Every row belongs to one group in each of 4 separate groupings. Each group adds its own fixed numbers to the row, and there is some noise. The rows also spread widely along 15 directions, which tell nothing about the answers.
In the rows, 128 means zero.
Some rows, each with its group in each grouping after it:
[109 115 156  79 128 178 140 132 179 132 197 107  73 161 146  75 142  71
 142 126 150 139 157  92 151 171 170 164 154 122 119 171 116  46 168 119
 126 175 140 107 122 178  82 104 158  99] : razur J_793 (0) J_936
[118 109 220 157 153 157 141  94 159 147 159 100 124 140 158 123 107 166
 179 142 147  65 151 132 142 138 153 150 108 181 130 166 210  71  73 161
  80 121 161  84  73 137  99 159 134 120] : Pugus J_528 (1) J_936
[ 91  98 155 129 143 150  98 176 146 144 147 131 132 141 132  84 165 181
 133 129  99 115 112 144 117 103 117 124 126 132 140 117 107 116 180 169
 119 124 137 134 131 135 105 143 113 143] : Lan J_312 (2) J_606
[ 90 151 121 140 153 130 149 119 162 107 181 100 111 148 130 111 105 120
 154 136 110 140  97 119 126 118 142 126 128 122 136 181 161 134 103  96
 150  91  97 112  97 132 108 112 113 126] : rep J_56 (2) J_905
[ 95 125 187  98 163 129 196 126 126 158 173 112 133 113 100 152  94 117
 164 110 145  77 124 130  97 100 109 157 151 144 136 179 164 136 156 145
 103 123 178 123 130 143 146 157 173 128] : Pugus J_312 (0) J_606
[106 104 127 107 140 121 139  36 175 150 146 125  67 123 132 103 172 132
 155 117 131  55 172 103 159 107 114 135 152 138  85 164 143 103 143 149
  82 136 175 132 100 164  80 131 139 111] : Zib J_598 (1) J_905
[ 94 162 129 139 197 104 178 165 173  94 170 111 165 122 138  89 112 129
 161  80  97 148  65 151 177  55 116 101 113  95 118 158 152 148  96 141
 125  54 103 128 109 132 114 125 122 132] : Zib J_793 (2) J_936
[100 127 145 129 150 163 130 135 112 158 155 100 106 147  94 123 106 177
 138 134  95 137  87 124  88 105 122 106 142 134 147 134 140 168 146 133
 156 122 160 114 113 148 159 138  63 122] : rep J_598 (0) J_606
[ 90 169 101 103 176 193 141 176 143 110 153  99 120 135 101  87 149 131
 143 115 114 145  99 182 145  68 117 110 119 121 114 145 142 129 144 134
 133 108 161 138 114 154 126 139  91 180] : Lan J_56 (1) J_936
[104 110 123 106 149 146  81 112 136 114 133 114  95 130 124  93 181 116
 123 170 125 118  92 114 134 114 119 146 141 130 142 143 104 135 137 100
 146 132 100 153 136 130 107 141 156 163] : razur J_147 (1) J_936
[ 96 148 112  97 145  81  91 111 168 153  87 130 101  92 151  96 173 139
 167  93 112  83  83 143 181 109 152 134 179  95 102 108  85 133 161 181
 134  90 106 120 149 117 126 112 126 163] : Buve J_147 (1) J_606
[118 102 140 144 159  97 125  99 168 115 158 123 116 128 136 102 150 154
 138 122  99 104 112  96 160 112 116 113 137 127 120 160 160 137  94 105
 112 100  83 131 114 130  83 118 136  92] : Buve J_528 (2) J_936
[117  89 205  85 187 124  93  79  76  93 100 117  65 109 134  91 129 125
 127 196 119 166  41  56 123 106 159 162 202  85 117 177 126 174  85  95
 184 184 102 127 117 180 158 151 176 126] : Pugus J_793 (2) J_936
[145 106 119 146 134 153 108 164 153 153 166 120  99 169 159  95 177 140
 155 116 117  86 153 148 168 123 114 130 101 164 139 104 117  80 160 150
 106 109 132 125 154  97  57 118 118 137] : Lan J_312 (2) J_905
[ 51 174 139 115 182 115 161 117 187 122 168  94 125 134 117  96  79  86
 202  77 116 125  70 144 138 103 142 145 154  75 106 163 142 127 147 135
 133  85 120 122 109 172 150 122 124 137] : Buve J_147 (1) J_606
[110 123 127 143 118 119 216 146 130 136 219 112 138  94  87 142 107  94
 137 165 172 135 118 127  79 132  93 118 104 186 171 139 179 147 107  40
 121  78 111 125 137 105 122 141 140 161] : Lan J_598 (0) J_936
[ 89 119 163  98 166 119 151  83 160 147 174 107  96 143 145 123 126  72
 172 120 149  88 125 102 134 129 135 191 160 118 131 182 114 108 168 138
 127 131 137 124 126 143 107 124 182 124] : Zib J_147 (2) J_606
[ 75 152 112 118 169 140 109 115 172 109 178 104 112 167 142  74 162  74
 140 148 119 143  48  99 112  91 108 139 115  76 157 173  75 164 145 129
 183 112  74 134 119 126 117 141 164 162] : razur J_598 (0) J_905
[ 79 134 106 165 124 116 146 136 174 138 174 126 163 112 126 106 159 156
 144 137 126  84 110 172 106  85  91  73  90 163 155 130 143 148 124 119
 104  51 108 139 111  94  92 158 119 191] : Zib J_312 (2) J_606
[171 119 173 131 145 128 129 117  81 147 125 110  78 125 132 156 119 126
 162 151 145  59 130 139 161 109 138 142 142 195 135 136 185 144  73 105
 120 108 141 112 149  89 124 128 156 160] : Zib J_56 (2) J_606
[ 95 124 178  68 139 141 136 103 136 136 121 123 107  85 150  88 178 154
  89 180 142 148 116  87 120 121 160 126 171 112 114 175 108 125 124 160
 160 180 140  96  95 150 127 148 157 138] : razur J_598 (2) J_936
[137 126 189 155 182 161 135 184 125 108 156 103 142 161 118  91 107 164
 158 103  87 110 109 158 174  79 114 107 104 148 110 132 201 121  82 138
 110 112 137 127 127 142 112 139 136 119] : Buve J_147 (2) J_936
[ 97 119  79 127 196 179 164 126 135 120 173  74 107 121 118 127 140 150
 134 131 127 160 114 133 134 105 134 133 106 137 163 175 110 137 154 130
 145  92 160 125  69 151  94 145   4 155] : Buve J_793 (1) J_606
[160 120 109 144 170 138 182 196 108 140 157 113 149  93 118 107 168 207
 103 116 100 161 110 153 167  76  92  51  97 164 127  99 152 168 102 130
 128  91 132 130 137 107 100 143  52 134] : Buve J_528 (2) J_936
[111 121 104 121 168 153 125 139 141  98 168 102 121 140 118 119 177 113
 112 151 139 103 118 132 143 100 105 142 107 152 158 185 125 129 122 107
 131 103 110 146 119 106  70 137 148 166] : Buve J_793 (2) J_936
[141  84  84  99 159 105 156 108 133 139 174 111  92 103 143 138 187 130
  96 147 122 161 104  53 141 142 109 149 148 126 172 164  80 164 155  93
 161 122  79 128 140  98  82 107 114  87] : Pugus J_528 (0) J_936
[133 114 164 155 155 136 117 176 161 134 165 119 139 162 136  90 134 158
 153  97 100 108 103 140 159  96 106 108 102 144 143 121 147 125 119 154
 111  96 115 121 140 117 101 132 137 115] : Lan J_793 (0) J_936
[ 95 153 160 117 108 170 107 121 124 149 112 113  99 102 130  87 139 166
 140 179 134 131  93 152 112 127 176  92 152 147 116 113 158 118  92 131
 153 139 153  89  98 148 156 147  98 185] : Zib J_598 (1) J_936
[ 73 131  88  77 159 191  91 126 171 122 184 104  80 198  97  85 162  76
 140 109 104 123 118 111 119 114 103 164 153  92 131 178  84 118 220 104
 147 154 134 168 138 171  95 106 142 116] : razur J_147 (0) J_936
[107 104 169 121 162 138 107 157 147 145 156 116 121 171 107 104 137 167
 139  94  79  91 126 122 138  93 100 129 140 125 121 142 125 131 173 161
 113 136 143 146 138 144 110 124 146  86] : razur J_147 (2) J_606
[157  79 142 134 166 155 109 153  80  87 145 113  87 138 109 135 123 132
 140 163 114 116 115 119 154 112 138 168 130 168 164 161 178 125 102  68
 119 114 108 150 134 116 104 127 122 141] : rep J_312 (0) J_606
[140  99 134 134 186 127 139 106 150 126 147 111 126 121 155 136 144 178
 144 112 105 106 131 110 173  89 121 135 118 143 154 174 149 130 114 154
 104  88 139 120  90 107  84 140  81 104] : razur J_312 (0) J_936
[137  76 162 125 132  73 148 117 153 145 163 149  94 105 139  85 128 146
 162 112 101 131 122  85 159 128 130 109 179 126  95 100 148 115 128  86
  94 118 109 137 155 162 106 110 126  75] : razur J_312 (2) J_936
[111 120 124 108 207 161 122 144 131 100 171 107  89 179 139  76 147  79
 165 121 108 136  83 124 156  77 103 166 120  93 128 159 108 130 156 125
 146 130 121 158 143 151 100 136 148 145] : Lan J_312 (2) J_905
[113 115 130 143 173  93 123 128 145 141 135 129 127 115 134 127 135 161
 167 111 108 103  90 135 150  97 121 139 145 133 131 122 138 145 126 128
 110  67 114 139 133 113 117 130  94 137] : razur J_528 (2) J_936
[125 135 143 121 135 168 137 173 138 117 168 101 100 151 131  86 142 129
 133 138 119 130 125 131 158 135 148 108 123 139 124 148 154 100 113 107
 139 136 106 110 122 132  91 105 137 121] : Pugus J_528 (2) J_606
[147 123 146 135 171 163  85  93 123 207 174  88  64 220 134 107 120 113
 186 108 104 112  59  95 116 115  86 121 143 121 152  95  95 187 157 130
 175 142 138 119 167 131 149 133 109  99] : razur J_528 (0) J_936

New rows. What belongs after each?
[120 144 150 157 162 135  99 131 143 145 148 100 121 164 149  89 137 152
 160 126  96 119  45 124 138  93 108  84 107 114 156 125 127 185  97 147
 166  95  77 105 125 101 132 141 124 135] : Pugus J_528 (0) J_606
[123 135 114  81 143 161 166  95 115 139 170  91  68 133 104 109 160 114
 106 150 137 123 135  93 122 112 106  92 146 132 118 180 127 158 132  98
 156 161 144 115 116 140 105 124 141 114] : Pugus J_598 (2) J_606
[127 124 200 117 141 183 111 189 119 153 148 113 136 151 143  94 147 160
 126 147 120 119  96 139 118 114 134 124 125 147 151 128 132 112 139 178
 146 157 143  96 140 120 129 154 162 145] : Pugus J_312 (0) J_936
[159 105 139  87 142 137 124 154  83 160  98 122  96  75 123 146 179 188
 101 159 132 118 129 129 150 118 137 135 162 178 135 120 124 144 131 149
 136 137 155 111 149  97 127 131 108 148] : Lan J_56 (1) J_936
[135  94 130  86 146 152  95 107 100 153 142 118  28 176  79 140 119 117
 167 103 102  65 155 113 144 128 127 182 205 144  95 145 145 118 188  90
 107 153 179 156 168 168 119  87 124  91] : rep J_56 (2) J_606
[147  92 114 104 129 108 144 126 152 172 175 117  83 135 145 102 196 133
 112 113 118 108 141  77 159 141  99 110 145 138 130 126  81 132 171 129
 132 140  99 122 165 106  69  96 150  76] : Pugus J_528 (2) J_606
[ 84  85 198 161 188 133  86 182 167  82 166 139 145 149 154  62 128 139
 167 139  94 160  52 121 138  93 133 177 113  98 145 135 134 118 130 143
 124  91  82 144 123 161 115 153 131 148] : Lan J_56 (0) J_936
[106 145 142 100 113 132 162 169 168 136 168 142 119 120  97  74 144 100
 148 101 133 110 133 153 148 113 110  98 145 134  85 118 174  99 139  99
  91 128 124 139 169 156 117 115 188 129] : Lan J_528 (0) J_936
[ 91 127  69  60 151 149  67 146  99  86 100 134  84 126  58 118 175 139
 102 142  83 106 107 137 131  80 117 145 199 109 116 176 121 151 169  69
 135 138 122 193 151 139 119 102 149 149] : razur J_312 (2) J_936
[155 146 116  85 192 152 189 107 107  99 150  85  77 106 161  97 165  93
 119 160 151 167 109  99 190  97 143 116 122 114 113 191 141 144  70 108
 171 146 111 106 102 126  91 129 137 139] : Pugus J_528 (2) J_905
[ 97 139 185 117 156 173  89  91 104 139  86  93 108 116 146 124 134 197
 120 196 125 134  93 129 102 113 169 124 150 138 151 175 154 154  81 158
 180 157 149  86  64 125 144 164 101 163] : Lan J_147 (2) J_936
[145 109 139 144 191 101 164 131 147 130 164 117 132 115 173  93 178 113
 152 130 146 118 103 122 176  73  90 127  86 140 137 120 109 145 113 148
 128  81 103 140 145  98  79 164 143 169] : razur J_147 (2) J_905
[ 99 149 150  92 134 134  99 174 179  92 103 148 150 113 118  78 187 161
 114 101 100  71 146 162 189  72 129 108 140 120  91 166 163  92 127 173
  88 122 122 142 126 123  91 124 203 142] : razur J_147 (0) J_936
[110 130 129  97 150 132 148 184 147  94 138 130 129 117 115 122 159 141
 116 107 117  88 161 153 184 103 150 162 142 143 113 187 149  76 145 153
  97 117 140 136 123 120  76  97 169 127] : Zib J_793 (2) J_905
[126 129 214 146 152 152 121 172 140 163 165 123 120 188 134  46 117 134
 183  99  98 105  90 152 140  85  99  95 120 129  83  71 151 121 135 167
 124 147 148 131 178 171 137 153 177 128] : rep J_147 (2) J_905
[ 95 123 130 135 106 159  88 209 106 146 127 118 121 122  75 125 111 197
 127 140  84 146  94 159  94 146 162 119 162 150 156 100 138 140 172 108
 152 112 124 126 142 134 155 108  58 146] : Buve J_147 (0) J_606
[144 144  89 100 148 116 165 150 128  80 124 127 111  86 113 119 180 124
 113 126 135  90 157 159 208  78 135 110 130 156 102 181 173 112  86 103
 103  95 120 146 126 100  69 105 164 162] : Zib J_793 (2) J_905
[126 174 144 104 147 116 177 141 186 126 145 124 143 105 153 110 159 103
 154  91 160  64 150 165 200  93 128 118 113 146 107 170 185  86  87 162
  84  89 123 100 125  88  89 125 202 154] : Lan J_528 (0) J_936
[ 62 155 182 160 113 107 171 125 184 140 165 134 172 115  94 107  90 179
 161 105 103  81 115 156  92  86 113  72 123 142 109 153 215 141  97 145
  92  85 144 111  87 151 144 147 146 124] : Zib J_598 (0) J_905
[119 132  83  89 129  78 197  97 158 137 139 119 103  38 151 129 149 149
 125 126 138 169 146 102 172 149 174 105 180 126 118 151 130 116 120  97
 133  91 112 101 100 122  93  94  59 113] : razur J_147 (2) J_936
[125 136 119  88 146  98 175 109 171 140 157 121 107  89 175 123 159  91
 157 115 165  94 154 125 183 131 158 155 151 140 123 164 129  72 129 132
 103  92 126 104 126  99  78 112 147 147] : razur J_312 (2) J_936
[ 84 106 168 138  77 112  89 117 200 138 165 150 102 161 104  56 145 141
 149 117 103  73 141 120 120 139 113  84 158 137  89 119 162  92 133  93
  86 140 103 138 144 169  91 107 202  95] : Lan J_793 (2) J_936
[153 126 134 158 176  46 150 120 144 156 113 121 126  90 136 131 117 202
 173  62  77  87  80 129 199  83 113  79 144 131 112 100 164 179  84 158
 103  50 100 111 138  97 133 116  83  94] : Buve J_528 (1) J_606
[106  86 169 143 155 166 116 116 166 137 214  76 116 193 135  97 163 137
 101 162 115 119 103  62  95 136  85 125  87 143 191 188  88 145 143 145
 160 157  94 111 102 121  77 143 177  83] : Pugus J_793 (1) J_606
[139 164 179 151 157 177 137 224 124 123 145 105 122 154 144  56 103 145
 181 109 109 148  91 192 188  97 161  82 100 134 100  90 192  94  79 143
 130 108 127  97 130 140 134 126  98 162] : Lan J_528 (2) J_606
[ 87 120  65  63 161 117 169  75 161 139 161 110  74  92 152 115 177 106
 122 128 134 162 127  82 138 139 152 158 180  86 125 185  64 124 195 125
 162 135 130 124 106 152  85 106  82 118] : Buve J_312 (2) J_905
[142 115 180  82 164 129 111 132 109 124  97 132 106  93 150  92 188 118
 130 161 148  89 100 134 170  84 125 149 148 137 116 136 130 121 106 159
 122 149 127 128 156 113 125 162 217 185] : Lan J_312 (1) J_936
[134  98 120 115 124 103 156 148 195 186 182 127 129 118 170 141 179 153
 128  89 132  96 164 100 163 168 129 165 134 160 157 133  95  74 190 177
 100  98 123  97 151  80  61  92 123  77] : rep J_528 (0) J_936
[124 154  83 116 166 142 150 120 151  72 137  97 135  92 166 132 192 134
 109 163 151  95 141 151 190  89 138 120  92 157 161 218 163 109  60 120
 124  67  94 110  74  53  44 137 136 188] : Pugus J_312 (2) J_936
[196 119 114 117 155 136 139  96 113 166 155  95  38 155 149  84 170  95
 158 108 136 104 122 108 200 107 105  72 132 144 103  99 117 154 107 104
 143 134 126 116 170 123  88 118 123 126] : Buve J_793 (2) J_606
[111 115 143 127 143 114 121 122 144 179 133 121 105 121 138 125 139 175
 154 116 116 103 116 129 135 125 142 123 155 137 131 119 116 132 154 156
 123 107 142 112 122 123 123 124  82 123] : razur J_528 (2) J_606
[141 162 102  65 137 149 139  68 135 141 114  90  51 117 123 142 143 110
 145 119 154  72 173 131 190 134 174 137 180 152 106 189 161  90 107 115
 118 138 167  96 106 122 103  95 130 130] : razur J_793 (1) J_936
[109 129  82 113 158  99 130 113 133 130 129 117 121  90 121 144 166 156
 117 147 117 126  93 117 134 106 121 127 154 133 155 162 116 172 125 100
 146  79  93 138 119  92 109 121  98 144] : razur J_528 (2) J_936
[118  88 198 141 151 102 183 197 133 127 171 145 162  80 114 102 127 155
 142 125 126 118 109 137 140  99 110 139 120 164 118 100 169 107 117 136
  77  96 134 138 155 143 126 148 158 139] : Zib J_598 (1) J_936
[ 86 156 131  73 166 159 127  82 160 141 124 106 108 127 150 101 176 141
 124 129 128 107 124 127 133  87 128 121 152 105 117 200 116 130 142 180
 149 151 161 107  85 133 109 145 144 142] : Lan J_312 (2) J_936
[129 104 153  78 148 177 131 105 124 130 148 116  86 131 133 104 165 128
 119 148 129 110 150 106 145 112 133 138 152 139 121 180 148 107 139 132
 122 177 163 125 113 152 100 136 158 123] : Zib J_312 (0) J_936
[154 102 178 192 123 138 108 127 126 157 127 125 114 128 152 109 123 209
 184 138 118  59 141 175 159  99 138  76 101 203 122  82 209 106  66 135
  75  75 153 108 113 112 101 161  70 167] : rep J_312 (2) J_606
[ 79 135 109  87 119 220 100 124 166 126 177  91  91 165 147  91 191 128
  85 188 140 151 148 106 109 172 165 147 131 139 154 205 103  67 160 124
 171 179 126 101  81 136  67 114 125 134] : rep J_528 (2) J_936
[131  91 156 136 146 148 106 100 124 153 158 118  87 145 149 105 133 130
 165 158 129 123  93 106 116 127 129 141 139 146 151 120 135 132 125 106
 138 124 125 120 135 136 119 150 113 143] : rep J_312 (0) J_936
[147 130 139 132 186 142 139 152 150 124 177  99 103 183 152  94 141 111
 157 100 106 111 112 116 189  99 115 137 107 122 126 151 135 119 119 139
 130 116 109 127 139 115  83 111 147 101] : razur J_528 (2) J_905
[ 96 125 132 142 137 116 143 126 197 164 193 122 116 149 138  60 141 116
 184  91 115 102 103 132 135 105  95  85 119 120 114  90 114 121 164 133
 100  92 120 136 145 153 107 139 118 131] : razur J_312 (1) J_606
[ 74 146 118 113 122  83 166 107 164 123 169 124 118  96  96 117  98  95
 174 128 133 117  88 129 105 128 122 123 170 122 123 147 169 135 121  55
 112  83  94 134 139 140 143 115 161 140] : Lan J_312 (1) J_936
[104 105 163 120 156 117 140 160 152  89 166 128 104 134 125  75 125  94
 166 117 118 122 115 120 169 118 138 158 147 112 102 143 152  89 135  93
 105 113  95 147 147 163  95 109 172 122] : Pugus J_147 (2) J_606
[ 92 127  87 129 134  92 111 160 159 132 126 143 137  99 110  97 163 196
 119 102  66 142  71 131 142  94 117  82 151 103 131 119 112 180 154 131
 138  81  82 143 131 118 126 103  85 121] : Zib J_528 (0) J_606
[ 95 113 128 132 119  96  89 134 193 134 136 149 111 128 139  98 149 121
 184  96 115  75 124 142 163 137 140 163 157 125 119 112 132  79 165 125
  88  78 101 140 158 123  90 101 146 135] : Lan J_147 (0) J_936
[127 153 119  93 164 164 149 220 138 134 164 106 143 133 146 110 174 116
 121 116 136 124 119 163 166 102 131 144 111 144 152 142  98  93 162 163
 139 107 132 121 154  81  92 124 143 169] : razur J_312 (2) J_936
[ 61 117 141 146 135 140 161 185 162 160 179 123 178 117  87 163 102 201
 136 105 109 105 133 160  75 128 124 149 126 167 168 156 154 115 189 154
  94  77 160 124 106 125 128 131  72 117] : rep J_528 (0) J_606
[105 117 104 122 152 167 138 139 137 113 166 103 111 139 104 122 157 156
 102 149 109 140 127 110 117 109 114 133 112 139 160 185 132 143 142 121
 150 123 129 127  96 122  94 125  98 123] : Lan J_598 (0) J_905
[110 133  94 121 133 174 170 157 138 134 202  88 127 140  86 133 138 138
 102 136 129 137 126 127  99 120  97  95 108 165 171 173 140 149 143  88
 140 113 132 123 115 114  93 120 109 119] : Pugus J_793 (0) J_936
[193 101 233 163 181 141 139 140 114 214 181  93 138 192 166 105 139 193
 142 106  92  86  87  95 137  79  51  64  92 166 153  93 130 189 101 209
 148 151 145  84 161  87 122 172 168  75] : Buve J_312 (2) J_936
[127 114 129 124 137 172 136 158 122 140 159 111 112 134 115  92 173 151
 115 151 135 121 134 147 129 101 112  89 110 169 134 125 127 127 138 127
 129 128 147 133 130 131  94 149 112 166] : rep J_793 (2) J_606
[147 116 142 103 187 128 143  77  97 121 115 116  75 115 117 110 160 133
 142 136 121  90 106 108 161  54  95 118 143 122 100 159 155 183  92 132
 128 132 150 138 127 141 122 158 147 138] : Pugus J_598 (0) J_905
[ 82 158 152 135 146  97 216 151 181 137 161 129 168  55 161  95 127 139
 172 113 163 134 110 172 149 108 153 100 123 134 101 119 170  95  99 146
  94  59 130  98 103 137 116 151 101 177] : Pugus J_528 (2) J_936
[127 118 107 103 212 130 173 204 116  87 142 120 134 102 110 123 137 159
 132  89  94 158 116 152 194  76 125 159 139 119 114 160 155 120 138 126
 106  88 139 155 127 133 100 108  81 115] : Lan J_528 (2) J_936
